There are 3 nested groupings, the coarsest first. Each group lies inside one group of the grouping before and may be the whole of it. The rows also spread widely along 8 directions, which tell nothing about the answers.
Known rows, each followed by its group in each grouping:
-32 -27 -2 77 7 14 -4 -26 21 24 22 -51 12 -13 -31 -34 20 10 -26 25 -4
 -35 -46 3 13 20 11 51 19 -38 | J214 zivaz Bida
-10 12 -14 32 32 10 34 -8 21 54 -15 -65 41 -4 -8 -20 -4 30 -15 -24 -44 2
 33 15 46 -8 -6 -19 18 -27 | J659 kap narof
-71 -15 -4 64 12 -24 41 -18 8 7 -31 -31 -6 21 22 -47 12 78 30 34 -45 9
 -27 12 2 -25 11 61 9 17 | J214 delid Timu
-17 -13 -2 26 -3 -7 -2 -20 -11 -3 -8 13 -13 68 33 4 -43 6 26 29 29 1 -38
 -13 -51 -34 -2 46 15 27 | J659 Rut Zodo
13 20 -22 -73 6 28 -39 9 -23 30 34 18 6 -44 -23 12 16 -16 -13 16 -10 -13
 32 1 -1 61 8 -44 39 -42 | J659 kap gebed
14 54 -18 -6 -29 27 2 18 19 17 -11 -16 -2 -15 -24 37 -14 1 9 -71 -8 29
 77 13 11 -24 -11 -26 -17 46 | J659 Sivu tole
-75 20 -30 33 -25 7 -13 18 9 23 -2 5 -44 -42 -42 28 25 53 35 -17 -41 11
 49 16 -19 39 -7 20 7 46 | J214 delid betam
-52 13 -2 63 12 -5 42 -32 21 18 -21 -53 19 16 -47 6 -24 35 -10 13 -22 -7
 -9 5 -3 -7 -7 56 -12 -2 | J659 Navam lupod
-4 18 -12 4 -19 29 -18 1 4 5 22 8 -6 -17 -51 46 -12 -21 6 -22 3 -6 18 14
 1 23 -3 -21 -5 12 | J214 delid dorim
-2 25 -20 -4 -37 22 -3 10 12 -13 -22 -24 -23 3 -1 9 -5 28 17 -44 5 22 37
 7 17 -35 1 5 -23 45 | J659 Sivu gigo
-29 -2 3 -49 6 -7 37 -21 -16 -23 -46 -31 -7 -7 -21 -12 -9 53 7 48 -26 21
 -17 14 29 -24 9 14 -36 -10 | J659 kap narof
-2 -1 28 6 27 -2 10 -42 0 0 29 -6 23 14 -39 -7 1 -32 -23 64 -5 -37 -55 2
 -32 28 7 25 24 -60 | J214 delid dorim
-36 -10 -9 -11 13 -2 -9 -18 -19 19 11 6 -1 9 -13 1 -11 9 1 60 -2 -16 -33
 -13 -32 26 5 20 33 -29 | J659 kap gebed
-30 -35 -28 -3 -32 29 -39 5 -11 -19 14 4 -38 -31 -13 0 18 28 19 8 11 -6
 -15 10 24 21 27 1 -4 17 | J214 delid dorim
50 21 -26 -16 -34 29 -51 22 5 8 25 6 -17 35 77 -28 17 -15 16 -56 44 5 31
 -12 -18 -24 13 -7 41 28 | J659 Sivu gigo
-6 9 -14 -18 38 -5 15 1 -17 58 -11 8 42 31 27 30 -46 3 21 2 -17 13 16 5
 8 -4 -27 -39 38 -17 | J659 kap gebed
-5 4 -30 13 -20 26 -33 22 1 26 18 7 -12 -14 2 31 4 5 26 -42 2 7 36 13 12
 19 0 -23 20 26 | J214 delid betam
-36 -11 3 1 37 0 2 -16 -28 45 8 32 36 23 -30 67 -58 -24 22 41 -4 -2 -32
 2 -16 36 -32 -22 33 -23 | J214 delid Timu
-21 -1 5 24 17 1 11 -21 15 10 19 -36 5 -25 -23 -44 56 25 -21 38 -36 -30
 -14 13 -3 39 24 36 32 -47 | J214 delid betam
36 37 11 -37 -26 12 -27 -6 -9 -20 22 17 -24 3 20 -30 35 -28 -1 8 23 0 -8
 5 -37 -9 16 28 14 -9 | J214 zivaz Bida
15 -13 -13 -63 -1 0 -25 7 -29 -3 8 33 -21 6 82 -43 40 33 33 21 -2 6 -4
 15 6 3 26 -16 40 -8 | J214 delid dorim
13 0 10 39 45 0 27 -24 10 38 12 -27 56 38 19 -21 -10 -12 -5 8 -17 -12
 -23 10 12 -11 -5 -2 44 -44 | J214 delid Timu
41 16 -6 -41 5 14 22 7 -14 -5 -25 5 26 22 26 32 -33 -2 28 -35 -1 33 22
 33 56 -49 -11 -61 -18 14 | J214 delid dorim

New rows. What belongs after each?
-19 31 -27 29 0 6 2 23 15 49 -3 -7 2 -15 1 21 15 28 26 -54 -39 16 69 26
 16 11 -16 -19 24 30 | J214 delid betam
-18 18 -2 74 -2 -5 18 -28 27 13 0 -42 14 47 1 -22 -14 16 -8 -2 9 -10 -20
 -7 -32 -25 3 67 10 7 | J659 Navam lupod
8 8 -12 41 14 15 25 -9 19 45 -13 -39 47 24 -7 29 -44 -3 -4 -40 -7 9 20 6
 36 -29 -20 -26 3 2 | J659 Sivu tole
11 39 30 -18 11 6 40 -32 0 -16 -26 -12 29 9 -65 50 -45 -40 -9 17 -2 12
 -17 24 12 -30 -26 3 -43 -20 | J214 zivaz Bida
91 28 -6 -65 23 25 -3 5 4 13 8 -23 30 -6 53 -47 41 -3 -26 -27 -18 0 51
 26 40 0 17 -56 33 -43 | J659 Rut Zodo
-34 -9 -13 61 12 12 -17 -24 10 43 37 -24 22 18 -29 2 -15 -4 -21 21 15
 -35 -30 -17 -32 42 1 38 44 -27 | J659 Navam lupod
-13 15 -10 -44 -20 16 -6 1 -16 -25 -11 20 -25 -22 -32 34 -5 15 24 4 -5
 17 11 22 11 2 3 -16 -26 21 | J214 delid dorim
-43 -12 -4 60 29 0 14 -23 8 43 12 -15 30 14 -31 25 -23 1 0 23 -20 -23
 -29 10 -2 25 -11 11 27 -26 | J214 delid dorim
10 10 11 -68 25 -7 10 -25 -32 10 -9 18 16 38 10 16 -39 -17 9 52 6 8 -28
 -5 -24 -9 -12 -11 17 -34 | J659 kap narof
15 -14 -24 -11 11 16 -24 6 -8 33 13 -2 5 10 43 -16 6 17 6 -3 0 -7 16 6
 10 15 7 -20 44 -8 | J659 Rut Zodo
48 -16 -11 -18 29 23 -26 -7 -9 32 30 -6 32 24 48 -20 0 -17 -15 6 14 -26
 -4 1 7 15 7 -28 58 -44 | J659 Rut Zodo
-37 29 24 -37 25 -22 31 -32 -13 4 -22 18 -6 20 -41 31 -28 6 7 72 -25 -1
 -14 5 -60 19 -21 30 5 -14 | J659 Rut Zodo
-32 7 -11 -32 15 -1 4 -6 -14 15 -15 3 -7 -12 -21 20 -9 32 11 27 -29 4 18
 12 -4 29 -9 -8 9 -1 | J659 Rut Zodo
-47 -19 3 27 17 -23 15 -38 -15 7 -12 -9 9 59 15 -6 -40 25 10 64 20 -8
 -67 -16 -39 -11 -2 67 18 -9 | J659 Navam lupod
-20 30 -13 -34 -6 16 10 7 8 2 -19 -30 -10 -34 -32 3 20 36 -3 -12 -31 15
 44 15 26 9 0 -8 -14 4 | J659 Sivu gigo
5 72 8 15 4 14 18 -16 39 30 25 -48 9 -23 -73 -16 31 -18 -46 -16 -39 -21
 42 6 -35 28 2 22 13 -34 | J659 kap narof
-7 -2 -6 63 6 5 5 -19 21 36 18 -44 16 40 23 -43 2 6 -14 -3 3 -19 -18 -14
 -21 -17 12 37 39 -19 | J659 kap narof
-18 -19 -7 0 68 -8 18 -10 -16 80 -8 -6 67 50 36 34 -54 1 11 22 -11 1 -13
 -1 19 13 -37 -37 60 -45 | J659 Sivu gigo
61 21 7 -66 15 23 -2 -7 -9 1 2 -12 36 22 16 3 -6 -34 -18 -4 16 2 8 3 19
 -12 0 -41 15 -39 | J659 Sivu gigo
-7 -50 -34 -35 -17 15 -39 8 -37 -11 -16 21 -32 20 62 3 -25 42 44 13 34
 19 -11 -2 24 -20 11 -14 6 36 | J659 Rut Zodo
-23 -18 -27 14 3 19 -33 0 -15 59 17 17 14 14 -1 56 -49 -11 18 -6 22 -1
 -1 -17 -9 24 -20 -24 40 10 | J659 Sivu tole
-10 17 3 29 35 7 36 -17 27 42 -7 -59 48 7 -32 -4 -3 10 -30 -3 -33 -13 12
 9 26 8 -12 -3 15 -42 | J659 Sivu gigo
-47 29 18 -38 36 -19 46 -24 0 19 -31 -16 14 -1 -42 17 -8 29 -5 59 -45 3
 -2 10 -13 26 -20 18 2 -31 | J659 Sivu gigo
18 30 -2 -35 -24 11 -34 -9 0 -8 36 1 -39 -2 15 -66 57 -5 -16 25 9 -20 -4
 -13 -63 25 37 46 41 -23 | J659 kap narof
34 41 10 -10 22 22 4 -17 17 32 25 -19 43 17 -33 20 -13 -51 -36 -8 2 -21
 15 -2 -19 20 -15 -17 31 -48 | J659 Sivu gigo
56 18 -17 39 -25 26 -25 -2 15 20 30 -18 12 60 46 -18 -24 -39 -2 -55 50
 -3 4 -16 -21 -49 11 0 30 14 | J659 kap narof
-34 11 -20 92 -1 27 -6 -4 43 50 41 -44 16 -38 -73 11 21 -4 -25 -30 -36
 -37 22 15 7 52 3 6 26 -15 | J214 delid dorim
13 -10 -12 -52 -22 22 -39 -3 -35 -17 1 41 -25 25 13 45 -46 -16 26 12 51
 10 -7 -8 -22 -7 -4 -17 1 28 | J659 Rut Zodo
44 20 -6 -62 14 21 1 -4 -6 1 5 -30 23 -23 9 -41 36 9 -28 7 -21 -3 22 15
 37 5 26 -32 16 -53 | J659 kap gebed
8 13 -29 -62 -53 28 -51 18 -14 -14 13 13 -53 -30 24 -21 41 24 13 -14 16
 17 36 -5 -11 9 30 -4 10 31 | J659 Sivu tole
31 18 18 -19 20 13 23 -22 6 -2 6 -27 32 -8 -33 4 11 -19 -25 14 -20 -9 -4
 22 22 5 2 -18 2 -51 | J214 delid betam
8 31 11 5 64 -16 40 -7 -6 68 -6 8 64 47 40 9 -23 -13 19 -3 -43 12 16 17
 -5 -3 -30 -33 60 -31 | J214 delid Timu
-43 -19 -35 35 -5 15 -27 19 -21 39 1 29 1 18 15 54 -49 12 55 -23 11 22 4
 2 6 3 -22 -22 23 45 | J214 delid Timu
-8 26 6 -65 -43 -2 -8 -16 -25 -52 -12 22 -60 17 -9 -9 -5 5 18 47 26 18
 -24 -10 -60 -28 19 50 -21 27 | J659 kap narof
10 -17 -17 -48 22 25 -36 -13 -25 25 34 -6 26 -20 -10 -4 9 -5 -24 39 10
 -28 -16 -5 15 68 11 -27 39 -63 | J659 Navam lupod
-1 27 -33 1 -5 9 -2 23 0 36 -22 5 -8 19 42 21 -24 37 40 -56 -15 33 70 18
 14 -24 -17 -30 15 54 | J659 Rut Zodo
52 53 -8 -11 13 28 5 12 25 43 11 -27 40 10 4 15 -2 -26 -15 -68 -12 6 65
 12 20 -6 -15 -50 25 -16 | J659 Sivu gigo
-23 26 -11 -1 -9 7 19 -3 4 20 -26 -6 2 10 -22 45 -38 14 18 -16 -10 25 30
 5 -1 -20 -21 -7 -13 31 | J659 Sivu tole
-30 -8 1 -47 22 -15 4 -10 -35 13 -23 26 -1 3 30 2 -6 22 33 56 -12 17 -29
 17 4 3 -12 10 14 -17 | J214 zivaz Bida
-30 -29 -6 -9 7 0 -6 -23 -18 8 1 -11 -6 19 7 -21 -11 22 4 59 10 -11 -49
 -14 -14 3 12 31 22 -24 | J659 kap narof
-30 28 5 31 -6 -5 7 -19 7 31 6 11 1 44 -27 43 -46 -21 8 12 14 -2 -12 -18
 -69 -4 -22 36 20 18 | J659 Sivu tole
35 -1 21 -72 9 -19 10 -17 -42 -31 -24 50 0 74 77 11 -35 -11 46 37 34 28
 -43 7 -25 -59 -4 -3 8 6 | J214 delid betam
-1 -46 -17 -70 10 9 -9 -3 -40 -13 -34 -3 8 19 54 2 -24 38 25 35 18 20
 -29 4 57 -25 3 -34 -1 -10 | J659 Sivu gigo
-10 -18 7 37 -2 2 7 -21 -2 -10 0 -7 3 43 17 -21 -13 0 13 24 15 -4 -50 0
 -15 -32 10 38 13 2 | J214 delid Timu
-35 -43 2 -8 -9 5 2 -30 -20 -38 -11 -1 -11 9 -19 9 -17 19 12 64 18 -7
 -72 8 15 -9 16 26 -23 -9 | J214 delid dorim
52 19 -28 -45 -33 28 -58 21 -17 15 33 32 -25 26 67 -14 7 -25 19 -35 45
 10 25 -17 -34 -10 17 -20 45 19 | J659 kap narof
-74 -16 -20 33 44 -27 38 -17 -10 49 -42 -29 27 26 23 -4 -30 79 25 32 -38
 13 -13 10 20 1 -16 24 21 -3 | J659 Navam lupod
9 -29 -15 -67 -4 3 -21 5 -33 -18 -7 20 -21 1 76 -35 35 45 36 29 1 18 -12
 15 24 -9 28 -13 20 -1 | J214 delid betam
-21 56 27 35 30 -15 42 -25 27 32 9 -23 23 5 -39 -29 31 -1 -17 24 -58 -16
 4 16 -48 25 -2 41 37 -36 | J214 delid Timu
53 34 7 0 -17 19 -13 -7 12 -1 18 -1 6 60 35 -2 -17 -42 -2 -31 45 -1 3
 -15 -42 -40 -1 11 23 9 | J659 Sivu gigo
9 14 7 31 7 5 -4 -11 5 26 21 10 18 37 -5 32 -28 -39 6 -5 15 -10 -13 1
 -35 1 -14 4 32 -7 | J214 delid betam
0 -25 -3 18 -22 21 -27 -26 7 -12 33 -31 -14 3 0 -50 25 0 -26 35 29 -33
 -46 -20 -21 8 35 46 25 -27 | J659 Sivu tole
-16 -18 -18 19 20 3 26 5 -6 18 -34 -23 23 13 42 -17 -7 54 35 -15 -28 27
 10 26 62 -35 -2 -20 5 13 | J214 delid Timu
-70 -28 -16 -50 -11 -14 1 -12 -32 -20 -35 -3 -49 -11 9 -32 14 82 30 75
 -20 16 -33 -3 -2 0 21 45 -8 11 | J659 kap narof
-32 10 -4 -20 0 24 -38 -13 -6 17 52 19 -13 -50 -83 28 29 -24 -18 47 -16
 -38 -9 5 -35 99 10 1 30 -41 | J214 delid dorim
-11 -4 -3 18 37 1 24 -9 0 37 -3 -24 37 7 16 -22 9 21 6 13 -38 -2 -4 17
 28 8 1 -9 33 -34 | J214 delid Timu
-59 -8 -13 6 -33 11 -34 -6 -17 -17 15 25 -50 -18 -41 18 5 15 27 35 10 -2
 -24 -6 -39 32 14 40 5 28 | J214 delid Timu
-28 -16 -20 -8 -11 16 -40 3 -28 14 20 42 -18 10 -7 50 -30 -9 38 15 24 -3
 -17 2 -18 27 -7 -15 22 19 | J214 delid dorim
-10 28 0 -17 51 -27 54 0 -9 53 -54 -3 42 25 67 -4 -13 46 38 -8 -57 42 31
 39 44 -38 -33 -26 19 -3 | J214 zivaz Bida
-37 5 -22 65 -21 20 -17 -5 27 21 26 -47 -15 -22 -44 -22 21 18 -23 -6 -13
 -26 6 -8 -17 24 21 42 17 -7 | J659 kap gebed
-43 13 9 -24 4 -5 -7 -20 -15 9 4 20 -13 21 -39 42 -29 -13 6 55 11 -9 -28
 -17 -62 32 -14 31 19 -8 | J659 Sivu gigo
11 37 17 -19 5 18 -9 -15 -1 5 32 14 8 -8 -52 17 8 -44 -13 19 -6 -12 -2 2
 -40 40 0 1 25 -28 | J214 delid Timu
-13 -1 -11 41 17 -1 2 -4 6 43 10 -5 17 27 35 -7 -2 11 20 -11 -15 -3 1 11
 1 -1 -1 -3 41 -3 | J214 delid dorim
-22 25 -11 78 -43 24 2 -1 34 -10 4 -32 -23 -6 -55 23 -1 5 6 -50 -1 1 23
 12 -13 -20 2 34 -23 47 | J214 delid betam
-16 0 -21 21 -2 17 -36 -1 2 53 37 0 0 -1 2 2 5 -5 -6 1 7 -19 9 -17 -30
 40 3 6 57 -10 | J659 Sivu tole
-39 -30 -35 74 -29 20 -50 13 -11 28 23 28 -18 39 33 26 -38 0 53 -26 43 5
 -18 -15 -27 -8 -3 17 37 57 | J214 delid Timu
-20 -33 -34 -14 -20 36 -36 2 -18 -5 -1 -3 -20 -25 -35 38 -25 19 9 6 16
 -6 5 3 30 23 5 -21 -13 15 | J659 Rut Zodo
-46 4 -19 -35 4 -5 -15 5 -11 24 -6 6 -23 -11 15 -7 18 44 21 26 -21 7 15
 -3 -16 35 1 11 32 5 | J659 Sivu gigo
-10 46 9 16 -20 18 1 -21 22 -3 10 -15 -7 9 -79 44 -24 -36 -21 -3 14 -14
 4 -9 -52 8 -13 29 -11 4 | J659 Sivu gigo
42 3 -14 22 -11 34 -15 7 10 8 14 -15 20 15 15 15 -10 -21 7 -51 22 1 16
 14 30 -26 2 -28 6 6 | J214 delid betam
8 29 -16 9 -31 21 -39 2 11 9 32 12 -36 7 -1 -10 19 -8 -3 -14 16 -16 27
 -10 -63 23 14 29 33 24 | J659 Rut Zodo
18 1 -19 58 -13 34 -25 -2 30 28 29 -40 14 28 14 -14 0 -15 -14 -45 31 -22
 6 -12 1 -11 9 10 33 -1 | J659 Sivu gigo
-28 -43 -18 31 41 4 20 -6 -7 41 -13 -37 42 -3 27 -30 6 51 13 15 -39 1
 -15 19 71 6 4 -25 28 -31 | J214 delid Timu
-46 -30 -43 78 -28 35 -48 14 17 24 38 -31 -26 -39 -12 -33 47 39 6 -23 -7
 -20 7 -1 17 39 33 23 32 15 | J214 delid Timu
-40 -19 -32 40 25 -2 -1 7 -5 63 -13 -5 11 25 35 16 -33 45 32 -9 -19 3 19
 7 7 10 -19 -7 42 22 | J659 Rut Zodo
-4 -7 12 51 15 -8 19 -42 11 15 7 -38 22 65 14 -29 -32 -10 -12 32 18 -19
 -56 -16 -38 -37 7 53 27 -27 | J659 kap narof
-12 -53 -37 11 -31 32 -50 -2 -18 -1 13 -17 -22 7 23 -14 -14 20 11 4 45
 -7 -30 -17 21 -12 25 6 11 8 | J659 kap narof
23 14 -13 -49 33 8 20 2 -10 30 -27 -9 28 0 24 11 -11 27 8 -13 -35 19 51
 28 45 -1 -14 -56 13 -12 | J659 Rut Zodo
11 1 -24 -4 -7 27 -57 0 -9 44 52 16 0 14 6 9 -9 -39 -2 -1 36 -19 -3 -26
 -42 37 5 -10 60 -20 | J659 kap narof
85 36 23 -65 34 11 0 -19 -8 19 23 7 52 56 33 4 -17 -70 -24 10 27 -9 -7
 -5 -20 -8 -11 -35 45 -61 | J659 Sivu gigo
35 -23 3 15 -7 14 -6 -16 -9 -17 4 3 14 57 42 2 -33 -25 18 -3 48 -2 -46 3
 7 -55 7 -1 3 9 | J214 delid dorim
-17 -17 -24 -54 42 -14 5 7 -29 41 -24 13 8 9 77 -28 11 65 35 30 -41 14
 23 17 23 17 -2 -31 51 -10 | J659 Rut Zodo
